The first 6 rows are patterns. Each new row is the sum of 2 different patterns, raised or lowered, with some noise. Before adding, each is slid sideways (what falls off one end comes back at the other), maybe read backwards, and multiplied by a number that may be negative. Names go in the order of the patterns.
(in the rows, 128 means zero)
Known rows, each followed by the names of its patterns:
[ 95 145 133 155 118 142 145 124 115 135 149 130  93 148 127 125 150 148
 101 110  92 115 142 137 138 141 113 154 136 121 141 135 139 101  68 136
 139 128]
popur
[127 119 117 130 144 134 141 134 107 141 111 149 119 146 143 130 143 131
 115 124 139 140 117 124 158 131 124 103 114 129 137 133 140 138 121 178
 140 154]
Kud
[123 170 130 109 109 141 130 117 144 132 135 106  99 143  99 153 162 108
 141 145 122 111 128 128 127 101 138 131 126 125 121 143 103 110 134 133
 132 107]
ludev
[175 138 111 119 113 137 139 127 101 153 138 101 115 171 146 134 117 138
 135 150 183 143 102 124 148 136 107  97 121  99  89 137 111 135 118 129
 108 145]
Mit
[103 104 129 118 130 145 116 126 126 118 136 121 101 109 120 130 127 122
  92 130 135 135 128 117 121 141 119 116 142 126 118 114 133 137 143 148
 105 134]
mimu
[130 153 158 121 118 152 134 143 173 146  92 126 124 156 127  94 157 135
 113 137  94 141 160 101 115 151 170 146 140 106 133 112 153 155 136 126
 131 113]
zez

New rows, each followed by the names of its patterns:
[149 170 143 165 151 123 134 157 143 119 143 142 114 135 160 157 164 134
 156 177 122 159 162 136 197 141 118 169 170 140 126 152 125 179 131 150
 131 121]
mimu zez
[124  86 126 114 103 121 109 112 148 128 107 114 115 107 102 105 143 155
 141 126 105 111 112 127 121  73 124  96 116 130 139 127 111  91 108 117
 143 107]
Kud mimu
[138 144 121 118 112 154 146 126 139 155 134 108 118 146 149 152 136 108
 116 186 142 161 129 140 119 164 168 145 168 154 114 128 125 169 117 108
 128 130]
Kud Mit
[146 101 153 112  95 153 116  93 140 129 139 120 137 163 116 131 128 119
 127 118 157 135 116 141 122 141 112  74 123 149 147 122 130 128 146 128
 135 145]
Kud ludev
[ 76 118 137  87 106 120 128 115  88  82  82  73 129 105 121  97 142  78
  99 118  99  99 116 129 120  77 117  66 127  77  99 111 107  65 101 140
 117 114]
popur Kud
[138 119 156 150 150 132 147 133 122 144 162 160 148  90 130 105 155 130
 117 114 132 152 146 162 146 132 140 151 145 139 113 123 161 120 153 158
 143 137]
Kud mimu
[117 129 119 123 132 127  97 114 148 144 132 120 121 157 104 107 152 135
 126 101 134 174 150 137  94 148 110 101 145 127 140 132  99 141 109 142
 168 113]
ludev mimu
[116 117 108 129 111  92 166 160  67 113 129 131 100 116 103  68  89 155
 129 102 112 138 163 113 140 165 118 143 100 130 152 145  93  64 121 142
 125 150]
ludev Mit
[129  75  96 117  90 109  49  99 138 114 106 100  87 129 125 101  84  99
 102  88 118 122 125  68  79  93  84 133 160 100 100  92 118  94  72 105
  85  82]
ludev zez
[154 128 140 133 119 100 120 139 160 126 138 169 125 149 133 135 159 129
 104 136 143 169 109 102 130 117 114 149 150 103 106 119 132 149 130 145
 126 111]
mimu zez
[124 133  91  92 109 135 118  97  96 166 107  98 109 126 110 145 125 158
 133 119 146 117  87 128 107 116 107  82 104  86 113 178  97 111 109 147
  86 125]
popur Mit
[134  74  84 144  81 137 140 106  94 175 185 139 158 113 112  79 143 168
 107  59  95  94 107 149 138  90  64 150 148 119 133 159  80 102 102 158
 122  99]
Mit zez
[ 75 126  54 108 122 118 134 106 124 146 125 109 123 139 121 114 118 118
 131 116  95 124 115 108 108 134 115 112 112 140 117  95 112 125 132 115
 163 148]
Kud ludev
[120 133 148 117 127 146 137 137 158 106 131 130 144 143 123 136 137 128
 120 145 192 121 134 135 149 159 119 125 111 127 129 149 147 120 141 140
 138 125]
Kud ludev
[141 185 144 114  80 121 136 143 124 122 186 132 165 124 133 221 159 107
 145 137 191 140 104 111 162 132 137 144 153 138 151 152 154 156 159 166
 136 142]
Mit zez
[120 130 136 143 106 115 137 120 103 149 159 138 107 149 203 170 134 175
 149 128 169 158 114 122 152 173 110 140 159 136 113 133 156 147 167 159
 127 147]
ludev Mit
[146 121 141 138 131 136  94 127 150 144 145 145 142 143 157 134 126 162
 130 151 134 129 124 134 136 149 158 141 162 111 116 138 135 127 144 143
 143 159]
Kud mimu
[ 72  73  78 105 107  92  38 106  98  72  74 106  81  88  88  90  94 106
 123 117  73  79 107  76  53  71  66  85  73 105  83  83  74  90  86  93
 118 112]
Mit mimu
[194 146 136 133 151 121 144 159 156 137 153 143 131 175 142 145 110 159
 155 155 183 152 101 128 134 184 147 160 152 152 138 148 122 145 149  96
 124 156]
Kud zez
[163 196 125 108 134 151 113 133  89 131 123 110 149 158 115 130 105 137
 100 120 140 117 112 131 149 160 122 122 127 119 110 129 102 151 136 114
 117 124]
popur mimu
[130 104 149 146 154  96  86 121 112 101 153 117 119 101 141 125 127 165
 129  82 111 152 143 146 110 113 181 117 106 136 161 176 129  96 166 151
 132 141]
Mit zez
[104 134 133 189 125  53 120 148 132 132 140 119  99 131 142 154 166 113
 141  89 117 150 144 108 126 114 115 147 159 133 115 163 129 153 137  95
 192 156]
ludev zez
[159 178 124 150 182 150 118 146 157 156 136 134 122 125 136 190 174 134
 153 167 166 167 177 184 151 159 151 179 165 174 136 115 148 193 157 159
 140 144]
Mit mimu
[116 123 153 129 147 120  98 121 104 125 146 139 107 109 147 123 117 142
 132 117  93 142 171 156 107 101 113 119 134 170 112 131 142 100 162 103
 135 193]
ludev zez
[ 76 104 138  63 100 122 103  86  90 111 160 140 112  87 132  86 107  69
 121  63  68 103  89  83  98 121 128  69 119 155 107  97 135 110 139 129
 134  88]
popur Mit
[117 124 126  94 147  89  98 115  92 121 163 156 143  94 122 171 144 117
 162 117 115 135 168 120  93 124 154  86 122 121 160 114 110 108 179 183
 132 105]
popur Mit
[112  90  69  96 125 105  88 124 137 183 109 144 156 104 133 101 106  85
 125  93  87  94 117 128 133  95  85 112 148  85 111 151 114  86  76 113
 102 103]
Kud Mit
[ 90 114 114 100  92 107 119 142 107 173 108 119 110 111 104 131 131 103
 107 127 108 111  96 124  75 119 158 120 133  99 107 138 104 121 118 107
 168 110]
Kud zez
[104 151 154 144 156 140 141 101 138 161 134 147 118 111 171 177 133 133
 137 150 162 139 145 165 122 147 153  98 188 188 115 127 149 133 149 145
 160 128]
ludev zez
[162 155 138 156 169 200 143 130 159 188 155 125 119 165 153 152 137 161
 171 110 152 158 163 128 134 154 146 152 179 198 143 165 132 127 141 165
 167 142]
ludev mimu
[164 123  91 112 142 136  98 106 158 102 113  83 135 122 120 120 183 154
 104 161 122 150 112  90 124 112 127 119 122 136 131 148 128 125  94 142
 135 106]
popur Kud
[132 147 113 126  98 128 127 125 145 116 119 137 131 121 124 115 132  87
 112 156 124 163 123 124 100  93 135 116 117 154 130 122  92 120 149 117
  98 106]
ludev mimu
[135 124 115 136 146 146 109  69 145 145 117 107 152 134 144 115 138 172
 131 118 133 153 146 122 149 122 135 148 147 117 101 100 126 139 157 158
 134 137]
popur mimu
[102 143 124 159 148 108 114 170 128 107 115  96 121 144 101 127 150 108
 128  94 128 167 144 127 139 106 112 178 150 124 106 131 133 149 151 138
 115 128]
mimu zez
[169 182 143 187 142 154 183 152 165 188 148 152 139 154 183 180 138 143
 141 184 202 164 200 159 135 140 168 181 162 118 125 132 160 179 139 145
 117 138]
Mit zez
[153 168 161 150 157 182 147 123 149 165 115 128 111 168 154 160 151 142
 158 119 150 171 143 152 130 176 150 124 183 163 126 179 133 126 151 166
 170 118]
Kud ludev
[170 162 137 132 140 155 149 135 125 127 137 153 105 149 168 130 126 127
 119 140 168 175 113 135 125 156 123 127  85 125  97  81 140 127 176 149
 104 143]
ludev Mit
[140 183 147 104 142 119 150 112 128 112 156  92  84 124 171 155 130 124
 158 123 159 184 147 115 116 118 120  90 117 140 100  92 151  87 135 135
 134 100]
popur Mit
[104 125 119 141 115 112 121 110 116 134 101 113 143 140 115 122 136 148
 134  97 140 115 147 123 102 135 100 135 155 124 156 132 110 125 128 132
 154 111]
ludev zez
[146 148 136 110 165 111  93 134 119 164 180 102  97 129 145 114 141 123
 147  97 177 163 136 159 143 137  88 118 162 121  82  89 120 160 145 106
  93  99]
ludev Mit
[ 69 114 122  70 106 109 132 133  84 110 124 101  95 111 132  99  97 113
 134 127 110  76 133  53  61 136  84 138 146  89 102  92 109 114  89 101
 110  99]
ludev mimu
[160 164 168 127 149 193 182 135 102 142 169 135 153 168 165 129 191 147
 181 183 152 120 151 156 159 148 161  98 139 126 145 124 172 177 147 145
 161 178]
Kud Mit
[128 100 103 121 120  89 120 101 113 153 107  74 119  85 136 112 129  86
  77  99  86 110 110 121 120  86 115 157 137 125 123  72 114 128 152  94
  75  97]
Mit mimu
[182 136 108 149 201 162 163 139 143 163 187 119 151 189 155 114 147 160
 161 136 135 116 119 136 201 179 133 153 174 171 170 188 195 153 165 153
 186 168]
Mit mimu
[ 84 160 115  92 108 145 115 108  84 120 135 115  93 115  91 101 118  88
 116 159 121 127  96  99 124 116  59 138 111  95  98 107  90  90 109 112
  87 105]
popur mimu
[107 167 166 126 152 136 128  97 150 166 127  60 126 144 148 183 138  99
 150 109 167 135 103 167 120  81 118  70 158 179  98 115 167 135 147 157
 113 119]
popur zez
[138 154 130 118 128 153 142 160 166 111 158 101 131 116 134 149 153 142
 135 124 119 142 155 128 170 122 145 147 137 119 137 127 115 129 131 159
 142 117]
Kud mimu
[177 160  98 131 139 151 139 135 125 170 138 134 130 188 130 144 137 153
 101 138 194 157 124 129 162 164 107 119 139 119 115 136  97 131 111 153
 135 150]
popur Mit
[162 124 120 153 108 131 105 158 126 156 133  93 127 145 115 130 131 150
 110 153 177 135 147 120 108 112 140 151 126  94 103 169 129 159 121 106
  85 140]
Kud Mit
[156 147 142 129 102 127 124 139 122  84 148 130 123 118 119 125  97 114
 123 142 160 111  98  77 125 120 100 127  87 101 132 125 112 128 110 125
 115 125]
Kud Mit
[120 114  74 106 114 104 124 129  77  97  97 109 122 111 113 119 122 123
 104  93 116 120 119  73  65 122 103 106  84 130 106 117  85  99 136  96
 114 131]
popur mimu
[106 151  99 131 102  69  88 118 151 124  92  93  88 126 107  67 122  92
  66  94 153 124  91  86 114 146  68 102 146 117 128 135 107 114 142  64
  52 104]
ludev zez
[145  83 169 168 114 135 120 158 177  99 161 168 151 106 105 164 186  98
 119 169 134 143 159 169 162 111 153 144 154 175 150  89 125  95 167 174
 173 159]
popur zez
[125 142 129 143 124 125 149  94 159 161 112 151 131 121 120 127 149 149
  97 157 114 114 117 116 153 114 114 121 142 141  97 128 177 130 104 102
 138 159]
ludev mimu
[120 112 115 142  81 137  87 116 115 101 115 119 106 127 123 111 102 103
  53 110 103 110 114 107  88 131 146 127 116  83 116 140  99  99 134 127
 109  94]
Kud mimu
[ 99 167 170 152 172 153 134 167 128 173 147 122 163 140 159 150 120 154
 185 132 120 151 195 128 131 156 134 161 183 159 148 129 157 132 135 183
 186 138]
ludev zez
[157 155 181 165 147 148 164 166 164 111 157 146 151 176 162 171 160 148
 212 170 149 153 164 137 138 157 178 183 138 135 190 110 186 209 148 163
 175 167]
popur ludev
[137 142  87 150 130 102 148 127 158 183  87 101 155 172 133 171 108 119
 109 163 161 124 115 141  92 128 140 188 122 110 146 186 168 163 141  84
 133 119]
popur zez
[149 132 115 128 123  98 117 145 137 171 137 143 103 100 124 118 129 150
 143 109 105 138 128 130 132 122 132 138 113 166 133 128 121 125 164 152
 132 119]
ludev mimu
[149 160 163 133 138 145 162 139 162 141 171 126 135 159 177 146 167 182
 138 172 149 134 186 137 129 163 152 200 162 114 162 129 120 151 151 142
 143 152]
mimu zez
[146 102  97  77 117 154 147 118 169 102  91 116 133 109 168 111  63 100
 150 123 112 101 143  87 146 125 158 145 126 105 163 150 129 103  64 109
 107  87]
popur Mit
[121 136 109 126 102  90 115 136 107  78  97 121 133 117  96 118 113 125
  83 112 144 136  99  79 114 101  87 107  89  75 118 123 115  96  99 137
 132  96]
Mit mimu
[144 140 109 111 123 156 113 111 125 109 103 164 156 153 150  97 105 107
 107 147 104 117 120 120 123 104 153 187 115 108 117 152 130 123  98 130
 116 119]
popur mimu
[133 143 129 136 138 103 109 110 135 171 152 153 101 121 138 118 119 167
 129 106 116 137 163 120 119 136 115 141 137 161 121 128 123 180 162 104
 121 127]
popur mimu
[109 117  87 104  77  97 101  86  95 115 152 115  85 132 148 118 128 108
 124 137 141 162  94  84 125 152  83 108 138 120  95 108 107 134 162 103
  93 117]
Mit mimu
[108  80 131 159 139  96 136 105 109 127 133 134 115 100 145 147 113 152
  73  98 101 131 147 142 138 115  74 127 130 124 119  80 126 147  90  97
 117 125]
ludev zez
[ 98  99 114 144 156  89  89 141 100 153 135  98 153 140  77 128 140 160
 101  84 125 129  98 153 135 112  80 123 146 129  85  99 109 108 148 117
 149 133]
popur zez
[105  47  33 104  85  52  86  86  50  71 116 107  81  59  88 115  67  69
 118  91 108  71  57 125 101  32  49  85  90  93  80 107  54  58  73 105
 105  85]
ludev zez
